Every row belongs to one group in each of 4 separate groupings. Each group adds its own fixed numbers to the row, and there is some noise. The rows also spread widely along 15 directions, which tell nothing about the answers.
In the rows, zero is written as 128.
Known rows, each followed by its group in each grouping:
[160 165  64 143 216 164  87  89  86  35 168  92  82 155 198 172 140 148
  63 151 158 171 114 112  57 125 124 160 128  96 123 123  97  97 129 133
 154 144 162 136  89 125 125 156 122]  E pelum K725 L
[129 157 138  80 161 146  89 133 174 143  91 125 150 121  83 106 142 102
 143 138 116 142 150 129 173  99 132 105 102 164 108 135 163 126 145 134
 125 135 136 105 172 126 123 118 137]  M senat K463 X
[141 158 105 114 173 151 102 147 119 108 154  88 115 134 145 112 142 129
 152 162 159 121 119 134  65  43 125 153  74 132 164 142 118  97 149 171
 128 134 172  97 129  78 138 118 181]  M senat K725 G
[125 177 120 172 142 128 104 129 182 108 168 136 137  97 138 147 133 129
  91 116 105 102 148 126  97 160 128  88 131 114 152 117 138 152 137  63
 135 111 118 196 116 143 100 158 147]  E paze K194 N
[117 223 120 138 166 106 129 105 142 172  86 131 175 103 115 136  92 123
 124 155  80 141 123 135 190 172  87 132 139 110  81 170 152 197 156 162
 133  89 154 108 128 112  55 151 105]  C raput K194 X
[144  80 122 117 136 117 109 143 136  82 173 138 109 109 148 120 128 175
  62  80 124 154 119  99  95 115 152  94  89 118 144 121  89  92 121  83
 120 165 113 154 108 126 134 109 135]  C Mited K463 N
[108 101 146 122  51  97 168 177 115  88 128 161 154 180 127 129 142 172
 182  92 182 156 135  88  81  77 188 101  85  88 221  98 140  73  98 157
 114 146 167 112  64 104  62 100 128]  E paze K737 T
[ 91 141 143  83  99 111 124 169 142 169  61 137 139  89  79  85  54 131
 142 107  91 151  50 111 168  97  97 119  89 148 126 174 170 171 138 203
  97 125 134  60 141  64  89 129 143]  M pelum K737 L
[ 95 158 161 159  76 145 138 114 131  99  94  82 152 123  96 154 137 150
 157 139 195 104 102 138 122 110 126  75 142 111 150 210 125 157 139 135
  81  75 157  92 103  89 116 129 108]  C Mited K737 K
[125 118 124  98 142 156  71 122 179 126 145 149 161 125 118 129 149 110
  60 101 116 137 130  91 176 144 123 121 137 173 105 101 147 160 108 100
 137 167  86 156 185 103 127 154 136]  M naz K463 G
[163  94 151 109  89  85 137 107 108 153 141 156 203 125 151 122 149 135
 101 122 130 199 172 100 196 135 147 118 129 175 121 115  78  97 158  83
 156 153 105 112 124 115 151 116  98]  C raput K463 T
[127 240  72 147 156 159 128 126 133 175 115 119 147  84 141 116 107 107
 158 191  80 111 145 124 138 117 115 154 148 156 139  90 174 181 184 159
 177 117 169 108 120  99  95 157 179]  M naz K463 K
[136 146  86  65 240 161  66 141 149 143  96 137  82 106 117 111  93 103
 111 131  77 109 160 113 171 144  99 165 164 156  28  96 154 139 107 145
 163 141 120 141 209 150 117 126 140]  C senat K194 N
[ 85  42 137  63  69 119 158 168  98 142  63 169 133 188 104 130  83 149
 139  70 136 172  85  68 204 144 139 127 177 130 116 103 148 156  43 204
 117 168 101  68 143  83  75 113  90]  C senat K463 K
[ 97 120 117  88 100  98 126 194 117 141 121 150 129 188 128 124 114 144
 121  80 132 170 105  76 132 145 156  95 129 119 170  68 165 150  98 173
  94 162 112 111 110  97  98 122 143]  E senat K194 N
[105  98 152 135 150 139 124 117 153 179  91 102 178 150  78 117 149 143
 177 108 118  52 137 113 152  73 106 123 128 172 130 168  91 138  93 116
 160 121 146 140 150  63 147 121 175]  E naz K463 N
[116 140 123 120  91 144 131 139 142 127  89 139 141 104 122 126  97 160
 125 122 105 142 131 101 146 133 164  88 158 139 151  74 162 142 133 110
 143 138 128 112  97 123  82 130 132]  C senat K463 K
[ 94 131 153  76  98  88 152 199 137 180 112 144 143 137  77  76 128 123
 204  95 126 131 132 113 163 104 138  91  62 136 165 153 148 136 123 188
  86 131 156  84 137 100 109  85 155]  M Mited K737 X
[136 105 127 110 175 123 115 145 108 125 144 106 119 190 152 140 153 114
 108 137 158 166 122 131 128 133 126 119 157 132 133 128 114 122  86 123
 114 143 107 133 132 132 157 128 121]  M senat K463 X
[156 140 117 161 181 114 125  99 117 156 171 114 138 136 159 133 137 123
  96 144 109 167 143 139 118 137 112 120 134 135 134 136  91 128 148  79
 148 135 124 147  96 128 148 135 135]  C Mited K463 X
[148 126 139 138 171 113  96 135 140 124 126 103 138 152 119 136 136 125
 130 147 153 149 132 153  88  78 123 106 107 123 150 170 121  93 148 106
  96 112 134 132 112 124 144 104 138]  C paze K194 T
[ 92 112  89 124 110 110 138 152 109 161 180 135 142 122 140 124 121 147
  86  82  81 128  93  73 176 184  98 119 120 130 129 134  91 226 111 162
 122 159 112 123 129  54 117 149 153]  C naz K463 K
[118 161 127  98  27 160 119 179 119  80 135 170 129  76 171 144  85  91
 109 154 169 120 123  93 109 138 133 149 180 182 136  48 193 144 151 163
 149 116  87  92 178 109 136 168 134]  E senat K194 K
[127 148 111 166 173 138 130 121 106 142 147 110 117 177 140 166 139  82
 174 152 142 125 146 154 101 118  92 148 152 126 129 164 119 132 123 146
 141 104 153 126 124 113 142 141 137]  E pelum K194 L
[147  77 170  20 132 121  94 187 160  66 103 189 104  48 112  86  84 122
  83  97 117 131 123 120 159 101 126 132  77 169  70 147 134  70 108 134
 130 136 100 111 223 156 138 107 113]  M pelum K463 X
[133 138 158 130 101 155  88 139 137 114  85 111 141 138 116 136 103 127
 114 152 173 157 103 129  89  74 148 100 159 152 167 107 173 106 145 104
 108 120 119 103 102 105 128 128 139]  C pelum K737 G
[154 148 118 111 143 126 105 127 138 132 137 157 139 101 142 121  99  92
  76 147 103 198 103 130 132  97 106 157 103 157 111 129 154 127 158 135
 134 142  98 109 155 116 125 135 121]  M raput K463 N
[167 100 207  75 124  76 105 146 148 162  79 154 211 123 123 103 119 133
 120 122 156 146 170 126 167  96 140 102 121 183 113 137 108  58 144  77
 122 114 101 131 159 139 150  93 116]  C Mited K194 T
[120 123 148 126 127 145 115 110 124  98  68 123 164 146 136 154 100 176
  98 126 149 121  90  95 124 108 128 135 169 133 134 114 132 123  86 126
 159 125 132 120 111  97  93 156 120]  E pelum K463 X
[144  47 137 134 130  96 115 141  68 120 148  93 145 193 182 151 134 159
  72 123 197 149  88 109 101 116 121 121 178 149 150 123  55 101  95 101
 111 146  85 125 113  88 203 116 120]  C raput K194 K
[141 110 138 118 114 126 113 110 126  91 124  99 158  86 135 117 152 200
 111 107 142  91 173  90 159 138 169  78 137 156 127 118  53  86 141  59
 156 131 157 147 104 129 152 116 130]  C pelum K737 K
[138 121 128  83 136 104 118 204 125 142 144 184 117  92 167 100  60 124
  80 112 103 139 114 100  94 127 108 154 116 143 136  78 151 120 112 134
 138 149  92 144 149 120  96 130 161]  C pelum K737 K
[132 116 136 114 157 118 111 135 132 154  98 133 120 131 111 128  97 113
 134 118 100 146 134 135 167 141 112 114 152 147  96 151 122 126 132 120
 127 122 122 113 141 131 132 118 121]  C pelum K194 L
[129 147 118  84  97 130 113 178 127  81 152 151 129 159 159 143 164 113
 105 122 173 172 155  92 144 169 169  96 156 129 159  62 167 125 119 139
 105 154 109 128 133 144 123 137 118]  M paze K463 L
[123 119 128 147  77 159 131 115 157 126 114 148 134  71 111 121 111 129
 139 126 112 115 147 122 150 114 150 110 159 172 138  90 144 121 144  77
 178 134 120 131 127 140 109 133 128]  M raput K737 K
[132  95 155 105 150 137 110 134 120  74  84 131 132 167 133 153 119 151
 108 124 175 136 113 121 102  89 131 132 145 114 124 154 125  87  70 126
 129 114 127 131 130 125 113 125 107]  E pelum K463 T
[134 133 140 113 146 141 110 128 129 116 113 137 125 128 133 134 107 118
 105 134 141 144 107 123 108 102 120 130 133 144 125 126 149 123 120 128
 135 128 113 115 142 121 134 137 127]  E Mited K463 X
[121  75 116 107 138 179 131 137 141 123 136 186 121 162 114 154 130  82
 166 110 130 117 172 103 135  98 113 195 156 152 102  83 160 105  50 151
 192 169 118 142 190 124  74 128 126]  C senat K463 X
[127  82 139 103 112 124 103 175 117 135  91 139 150 146 143 109  80 174
  89 110 142 127  66  74  84  63 139 132 144 159 183  59 153 120  95 137
 139 164  86 121 115  72 125 132 175]  E paze K463 T
[123 170 126 109 162 139  95 138 137 166 120  81 174 157  95 111 182 128
 166 144 141 110 167 115 150  96 139  94 108 154 147 141 121 140 160 135
 115 127 174 105 131  75 159 109 176]  C naz K463 G

New rows. What belongs after each?
[141 184 155 106 163 107 104 123 139 154 115 114 207 161 153 146 161 123
  87 149 167 139 130 109 163 140 103 134 143 147 114 152 121 154 118 136
 111 111 109 142 160  96 128 151 127]  M Mited K463 N
[108  80 132 110 159 157  77 132 114  59 146  61  80 160 114 162 175 145
  79 100 183  92 116 121 151 176 116  66 174 119  94 185  71 162  75 100
  77 113 113 136 158 125 208 132 109]  C pelum K463 X
[111  97 116 133 133 171 148 158 144  88 105 159  44  31 122 108  47 149
 165 116  64  38 141 142  93  94 129 149 158 133 113 108 129 104  92 101
 212 107 149 150 144 160 109 131 162]  E pelum K463 N
[ 79 141  95  74 168 145 114 196 113 136  99 107  87 177  97 115 142 143
 187  94 127  71 133  90 143 130 129 110 128 116 138 120 142 170  80 209
 116 137 177 101 147  87 125 114 182]  E pelum K463 L
[135 125 130  64 158 111  93 168 135 107 152 133 117 112 135  94 146 138
  98  99 116 139 156 103 142 135 150  87  76 140 124 125 105 114 143 115
 115 145 137 121 148 129 168 112 150]  E pelum K463 G
[133 101 100 163 174 140 122 117 124 162 195 116 113 205 122 149 188  57
 163 129 142 172 159 152 113 103 103 134 116 141 147 158 110 119 114 113
 131 157 131 148 131 117 162 115 138]  M raput K737 L
[151 135 117 170 194 138  96 115 149 122 172 104 144 142 172 145 147 132
  71 151 129 123 127 144  76 111 120 126 150 130 159 122 103 120 110  51
 152 135 115 194 106 121 138 153 158]  M naz K463 G
[115 125 135 106 176 125  89 164 143 167  99 111 122 169  89 126 107 118
 103 113 116 151  92 128 129 122 106  92 126 129 140 148 161 164 106 135
  82 130 111 119 129 109 130 118 150]  C pelum K463 X
[131 116 143 115 171 107 138 123 117 148 105 110 191 160 134 131 150 171
 148 117 137  92 155  97 152 110 116 139 123 130 124 162  62 108  92 136
 158 126 167 136 130  86 107 118 141]  C pelum K463 K
[143  94 159  84 142 132 112 138 114 100  92 139 123 105 138 126  82 124
  95 138 139 151  99 133 140 103 105 153 141 143  80 176 117 106 114 139
 127 113 110  89 168 115 141 127  98]  C pelum K463 G
[116 150 137 110 128 125 106 128 125 160  75  90 116 108  97  98 102 118
 146 141 114 146 107 137 171 126 125  73 152 165 120 154 144 155 173 123
 104 106 126  78 120 114 174 130 130]  E paze K737 L
[131 122 113 137 141 178 103  92 114  70 124 106 103 123 129 161 131 122
 107 150 164 137 123 131 133 130 117 133 179 129  82 147 124 123 109 112
 144 121 134 121 136 131 126 145  86]  C naz K737 X
[126 166 101 145 173 133  96 111 149 128 131  95 135 145 112 143 168 128
 137 139 129 130 154 133 160 151 134  91 141 116 120 148 125 154 137 117
 112 116 149 143 123 136 126 130 126]  M paze K194 T
[121 148 105 111 148 140 112 178 130  84 152 156  45 163 130 140 115  89
 122 114 140 194 131 137  77 140 150  99 118  89 150 102 189 113 110 133
  88 131 126 133 104 176  99 117 119]  E pelum K737 N
[104 146 129 139  88 152 129 133 132  86 106 139 130 122 125 138 113 167
 140 118 160 109 114 102  92  96 153 111 136 109 164 106 160 126 103 137
 140 122 151 128  94 107  64 140 131]  E Mited K737 T
[124 163 152  29 154 139  86 176 149  96  55 139 119  93 103 102  89 120
 119 138 155 131 130 124 155 115 124 124 124 141  63 148 184 118 122 175
  98 105 129  90 197 138  93 112 108]  C senat K737 K
[117  68 119  84 104 148 110 110 110  85 107 124 110 104 107 120 114 160
 102  86 126 148 109  79 192 134 132 121 141 150  69 142  92 123 109 142
 133 155 131  92 148 102 140 123  94]  C pelum K737 N
[145 140 129 111 118  93 109 156 134  81 151 144 113  80 155 123 103 153
  69 108 107 170 135 125 132 174 154  69 115 116 133 126 109 108 168  85
 105 127 128 137  99 160 126 125 112]  C pelum K194 L
[114  97 162 150 116 139 124 142 174 155 129 136 156 138  94 137 128 108
 149 106 120 111 134 142 117  92 113  98 126 153 160 156 135 131 110  87
 128 131 107 151 137  99 120 126 154]  C senat K463 L
[129 173 111 142 125 139 131 141 136  98 144 136 123  95 156 135 107 137
 106 146 114 139 118 128 101 125 138 127 129 112 158 112 149 139 137 126
 146 119 146 128 107 121  92 153 140]  M pelum K463 G
[126  90 140 123 154 118 116 139 158 119 188 160 151 161 114 141 166  99
 110  85 134 156 135 128 117 105 105 131  54 114 131 190 106 124 100 127
 105 154 124 140 163  91 107 113 126]  C raput K463 G
[ 96  75 109  95  69 169 119 125 106  46  88 129  72 111 110 147  91 148
 123 111 147 147  78 103 176 134 146 125 180 122  91 132 139 141  97 178
 121 134 131  58 147 113 125 136  73]  M pelum K194 G
[116 167 147 155  79 114 137 128 142 120 119 137 144  94 101 142  98 116
 142 139 112 169 119 152 139 135 123  88 110 112 141 179 149 146 177 130
  99  85 148  90  97 122  99 129 105]  C pelum K194 X
[136 107 148 109 134 126 128 136 146 128 124 141 120 107 127 126 120  96
 135 134 117 145 148 160 159 132 121 117 148 152 102 160 124 115 117  99
 144 120 107 129 159 155 142 132 107]  M senat K463 L
[108 115 160  55  78 125 114 159 171 150 106 180 196 118  76 110 136 121
 133  71 131 129 148  62 201 122 130 112  79 173 112 132 153 148 124 171
 113 153 115  97 196  78  93 111 129]  C Mited K463 K
[141 111 184 120  61 101 133 142 137 155  71 131 180 129 115 109 113 136
 139 144 162 172 132 129 159  97 165  77 165 167 172 104 151  89 143  79
 118 118  98 112  98 140 135 118 113]  M paze K737 T
[112  56 116 123 180  88 156 170 126 172 139 153  78 201 106 122 136 130
 160  75  90 161 149 146 156 152 145  89 135  84 148 137 108 131  44 110
 114 153 121 160 104 170 101  88 123]  M raput K463 T
[157 137  99 121 187 126  88 134  93 133 136  69 133 115 168 105 137 180
  90 157 130 106 129 101 110 103 138 114 149 155 143  92  80 123 155  99
 145 143 134 131 104 101 189 125 178]  C paze K463 T
[147 123 122  99 135 125  85 141 155  67 125 141 118 132 130 136 143 143
  80 114 153 176 147 121 129 129 180  76 122 133 135  92 146  80 141  86
 113 149 120 136 127 173 124 106 106]  M raput K194 K
[162 147 138 176 186 144  87  69 132  79 102  66 135  77 147 149 102 163
  81 179 140 105 106 164  86  81 103 129 156 139  94 198  69  88 164  59
 151  76 143 143 108 122 166 144 122]  C pelum K194 N
[124  96 158 166  98 160  97 109 131 113 139  65 112 115 117 141 144 112
 115 138 190  94 109 152  98 103 124  62 173 186 150 166  96 131 148  44
 107  95  90 129 127 119 242 136 139]  E Mited K737 K
[106  75 165 155  91 121 151 137 110 194  82 120 145 166 119 141  89 123
 150 113 125 111 102 127 151 133 108 102 220 169 167 118 123 159  82  95
 146 120  89 125 107  97 157 149 145]  E pelum K463 L
[105 107 125 127 126 149 125 141 106 132 117 100  98 144 125 145 126  99
 144 135 143 112 109 138 163 143 100 123 192 152 116 160 116 168 101 144
 122 109 114 105 156 112 178 143 128]  M pelum K463 L
[132 126 131  99 138 100 103 191 111  97 135 140  85 169 167 140 105 129
  55 128 166 193  95 145 116 176 145  87 171  90 154 105 153 139  87 119
  66 122  81 147 103 168 114 134 107]  M naz K725 T
[ 80 141 110  99 127 145 124 167 166 123 123 142 105 123  71 126 134 113
 193  91 103  96 145 119 174 141 130 113  99 105 115 168 156 168 103 192
 108 119 175 107 167 114  74 116 137]  M pelum K194 G
[111 186 133 145  94 160 131 151 138 129 116 134 141  87 130 136  97 118
 157 156 135  82 137 128 104 114 120 140 160 128 155 115 171 154 135 135
 145  92 152 126 127 101  79 153 158]  C pelum K737 G
[111 105  91 154 154 135  82 104 106 143 146  70 117 181 119 156 144 138
  69 108 130 162  73  93 163 169 105  93 179 130 115 141  99 203 121 128
  84 150  91 121 111  74 178 144 125]  C paze K194 N
[148  94 124 155 158 104 127 119 129 162 176 110 116  82 125  85 110 135
 124 121  75 155 126 155 102  77 119 106  65 146 148 176  69 102 175  64
 141 147 141 126  95 107 165  98 157]  C raput K737 G
[122 143 103 108 160 149 114 114 153  83 139 139  95  91 105 141 136 112
 110 112  99 151 137 136 178 165 115 108 105 111  75 192 123 156 126 140
 121 117 142 116 160 149 109 135  95]  M pelum K463 K
[163 169 115 123 162 105  77 167 121 117 141  98 120 113 180 115 117 139
  62 177 143 159 127 146  90 124 155  83 154 146 162  81 134 104 176  71
 106 120 110 148  98 155 180 127 154]  M naz K194 T
[127 135 125  86 133  64 131 185  89 133 160 160 127 144 202 135 100 132
  54 105 122 153 117  90 156 223 113 126 170 119 108  96 100 162  92 139
 110 128  81 153 140 127 140 157 120]  E pelum K194 N
[110 143 143 130 112 130 118 148 131 157 125 111 164 147 137 145 142 109
 143 136 157  75 149 116 146 153 116 106 188 175 135 110 121 167 118 117
 137 108 107 138 160 103 165 151 152]  E senat K194 K
[137 160 132 156  93 156 120 120 126 100 130 131 162 114 166 152 113 152
 101 153 171 118 124 101  79 107 140 136 176 146 169  62 151 111 125  94
 165 130 123 149  97 111  93 155 142]  C Mited K737 X
[110 157 102  75 178 171  44 178 166  62 103  82  67  83  76  96 130 143
 123 126 147  65 105 129 102  67 134  96  87 141 109 152 156 127 150 161
  88 115 158  99 192 114 170  99 177]  M raput K194 N
[ 99 124 113  87 153 145 103 177 148 147 118 148 139 171  97 129 137 119
 137  95 130 106 132  88 141 120 120 128 123 133 132 112 160 161  83 174
 116 154 131 126 164  83  90 120 164]  C naz K463 K
[161  82 142 171 166 121 128  98 127 145 160  84 159 179 144 148 195 138
 139 135 152 124 187 139 124 105 148  96 151 162 166 137  42  69 116  32
 162 137 135 172  96 139 200 112 142]  M pelum K463 K
[116 138 122 105 116 114 142 177 120 169 158 177 118 130 136 126 116  74
 135 116 114 150 154 122 165 178 105 129 150 137 112 110 154 168 112 144
 120 131 102 128 162 137 108 129 122]  C raput K737 K
[101  97  76 132 139 149 111 164 123 155 172 112  87  95 116 103 120 153
 132  88  66  67 137  88 134 139 125 106 131 146 148  90  97 182 117 118
 154 159 135 146 128  93 154 127 204]  C pelum K463 T
[146 152  81  93 207 143  84 153  78 138 150  72  89 162 142 108 164 113
 129 158 163 142 149 119 117 106 130 121 133 154 116 113 110 120 157 144
 112 142 152  98 138 115 207  98 161]  C raput K737 K
[123  59 119 105 242 103  97 134 140 185 132 127 118 241 129 134 135 134
  73  68  97 176 108 106 145 161 119  99 155 112 124 108 116 154  27  91
 117 187  78 183 117 123 117 130 135]  E senat K463 G
[ 71 161 104 110  89 100 148 173  62 128 125  67 119 162 142 117 151 189
 143 111 165 113  90  82 165 183 159  58 159  93 169 121 102 212 114 182
  79 120 170  76  79  68 150 133 140]  E raput K737 G
[115 137 111 131 121 128 130 153 119 134 152 145  90 144 129 130 114 111
 131 118 131 178 128 132 115 144 134 102 130  98 148 122 159 145 120 133
  97 134 121 126 101 143  96 116 120]  C Mited K737 T
[ 90 126 130 129  65 142 148 170 101 109 128 103  72 128  91 132 125 109
 185 133 152 148 109 152 133 125 146  63 129 105 163 180 143 164 152 166
  63  94 158  49 100 111 161 108 121]  C pelum K463 G
[144 220 116 145 173 142 101 141 171 143 106 128 134  79 137 109  97 130
 133 165  90 116 154 142  95 106 136 113 133 140 156  91 175 110 165  84
 165 114 157 166  99 149  80 143 175]  M pelum K737 L
[102 116 120 156 135  95 125 146 133 143 146 116 144 133 140 126 107 188
  71  92 102 127  83 105 121 161 121  78 137  90 165 138  98 174  87  87
 106 139 113 180  67  95  78 141 146]  C naz K737 T
[134 155 128 137 111 127 126 115 122 152 138 117 162 174 124 138 173  98
 151 136 162 171 174 120 148 130 150  89 137 161 153 115 132 126 156 107
 123 128 134 112 109 125 156 122 122]  E raput K737 K
[103 152 122 114 145 122 117 151 129 107 129  87  82 121 114 119 128 134
 126 122 133 132 105 144 125 151 131  58 117 104 126 184 122 164 132 123
  78 101 140 113 109 134 147 126 125]  E senat K737 K
[127  88  76 198  94 163 128  90 125 148 174 130 108  91 122 137  99 125
 126 114  62 145 125 104 115 112 127 126 138 167 157  90 108 139 172  90
 184 168 127 121  86  94 142 136 157]  C pelum K194 K
[121  40 112 140 191 183 108  91 158 127  71 153  67  96  88 134  45 141
 110  95  53 104 100 138 147 104  94 158 186 129  64 143 132 132  51  88
 193 141 105 159 150 147  80 133 115]  C pelum K463 T
[105 163  48 138 199 174  77 136 122 119 171  48  45 130  92 112 165 116
 152 129 112 123 109 130 104 111 119  83  84 124 142 169 119 169 166 154
  93 142 183 105 108  95 184 116 183]  M pelum K737 L
[144  51 159 144  94  68 128 108 105 158 127  92 169 142 133 117 123 168
  90 103 125 184  89 116 169 113 141  71 130 171 156 158  40 100 152  68
 110 142  99 110  81  92 209 113 114]  M pelum K194 N
[139 142 136 145 141 118 137 123 137 109 117 119 138 111 136 128 115 151
 116 147 120 151 111 142 116 112 134 110 124 112 149 149 125 116 133 112
 135 117 138 125  96 136 104 132 120]  M paze K463 X
[134  94  98 129 161 115 133 113 107 106 134 128 133 148 141 136 138 177
 131 101 118 134 149  96 146 120 138 144 128 109 108 127  68  94  99 132
 163 153 164 134 114 111 104 106 115]  C raput K194 N
[119 216 139 120  67 143 156 164 131  78 117 169 175  85 143 149 127 127
 180 160 161  91 178 114 115 110 134 160 111 106 142 132 167 123 141 188
 153  82 191 107 138 105  36 144 134]  C pelum K463 T
[110 138 145 175 113 149 138 131 125 124 112 121 116 144 126 159  95 112
 142 148 150 122  93 151  72 105 105 121 168 117 163 147 154 138  97 113
 135  91 126 135  96 119 105 153 132]  E pelum K737 X
[127 132 114 139 178 160  58 108 176 124 128 104 118 168  92 142 154 126
  76  94 126 159 134 115 116 138 153  43 131 140 154 106 150 133 129  48
 106 149 109 171  95 149 138 131 144]  E pelum K737 K
[148  82 176 110  76 108 136 124 139  92 119 187 161 116 140 137  99 134
 106  91 141 182 141 114 137 109 142 128 106 154 138 132 111  57 123 101
 159 140 108 124 125 131  96 130  96]  E pelum K725 L
[146  94 136  81 142 127 111 149  85 136 125  99 157  89 149  87 108 142
 129 146 152  99  93  98 107  23  84 179  81 201 112 173  70  96 167 181
 145 143 135  59 182  30 214 109 177]  C Mited K463 L
[124 116 111 133 103 135 149 139 118 106 172 149  79 111 153 150 122  98
 113 128 111 163 157 136 160 193 134 105 184 119 104 115 125 154 112  96
 133 128  99 140 129 168 136 143  94]  C senat K463 N
[132 133 163 169  33 154 117  83 161 110 153 134 202 135 110 172 170  94
 103 134 163 195 150 122 146 134 153  73 144 169 170 117 150 134 168  61
 122 134  95 120 107 110 130 153  98]  C senat K463 X
[150 151 128  89 199  79 110 144 120 147 146 123 167 183 142 120 169 147
 100 113 125 181 163 101 155 155 136  99  83 112 132 137  96 115 126 127
 104 149 150 136 109 125 121 108 130]  C pelum K463 X
[137 163  57  93 183 137  91 162  61  93 154  77  88 103 196 112 131 193
  74 153 136  93 129  81 128 160 143 129 173 124 118  58  88 162 135 143
 149 146 151 121 119 109 172 134 171]  C raput K463 T
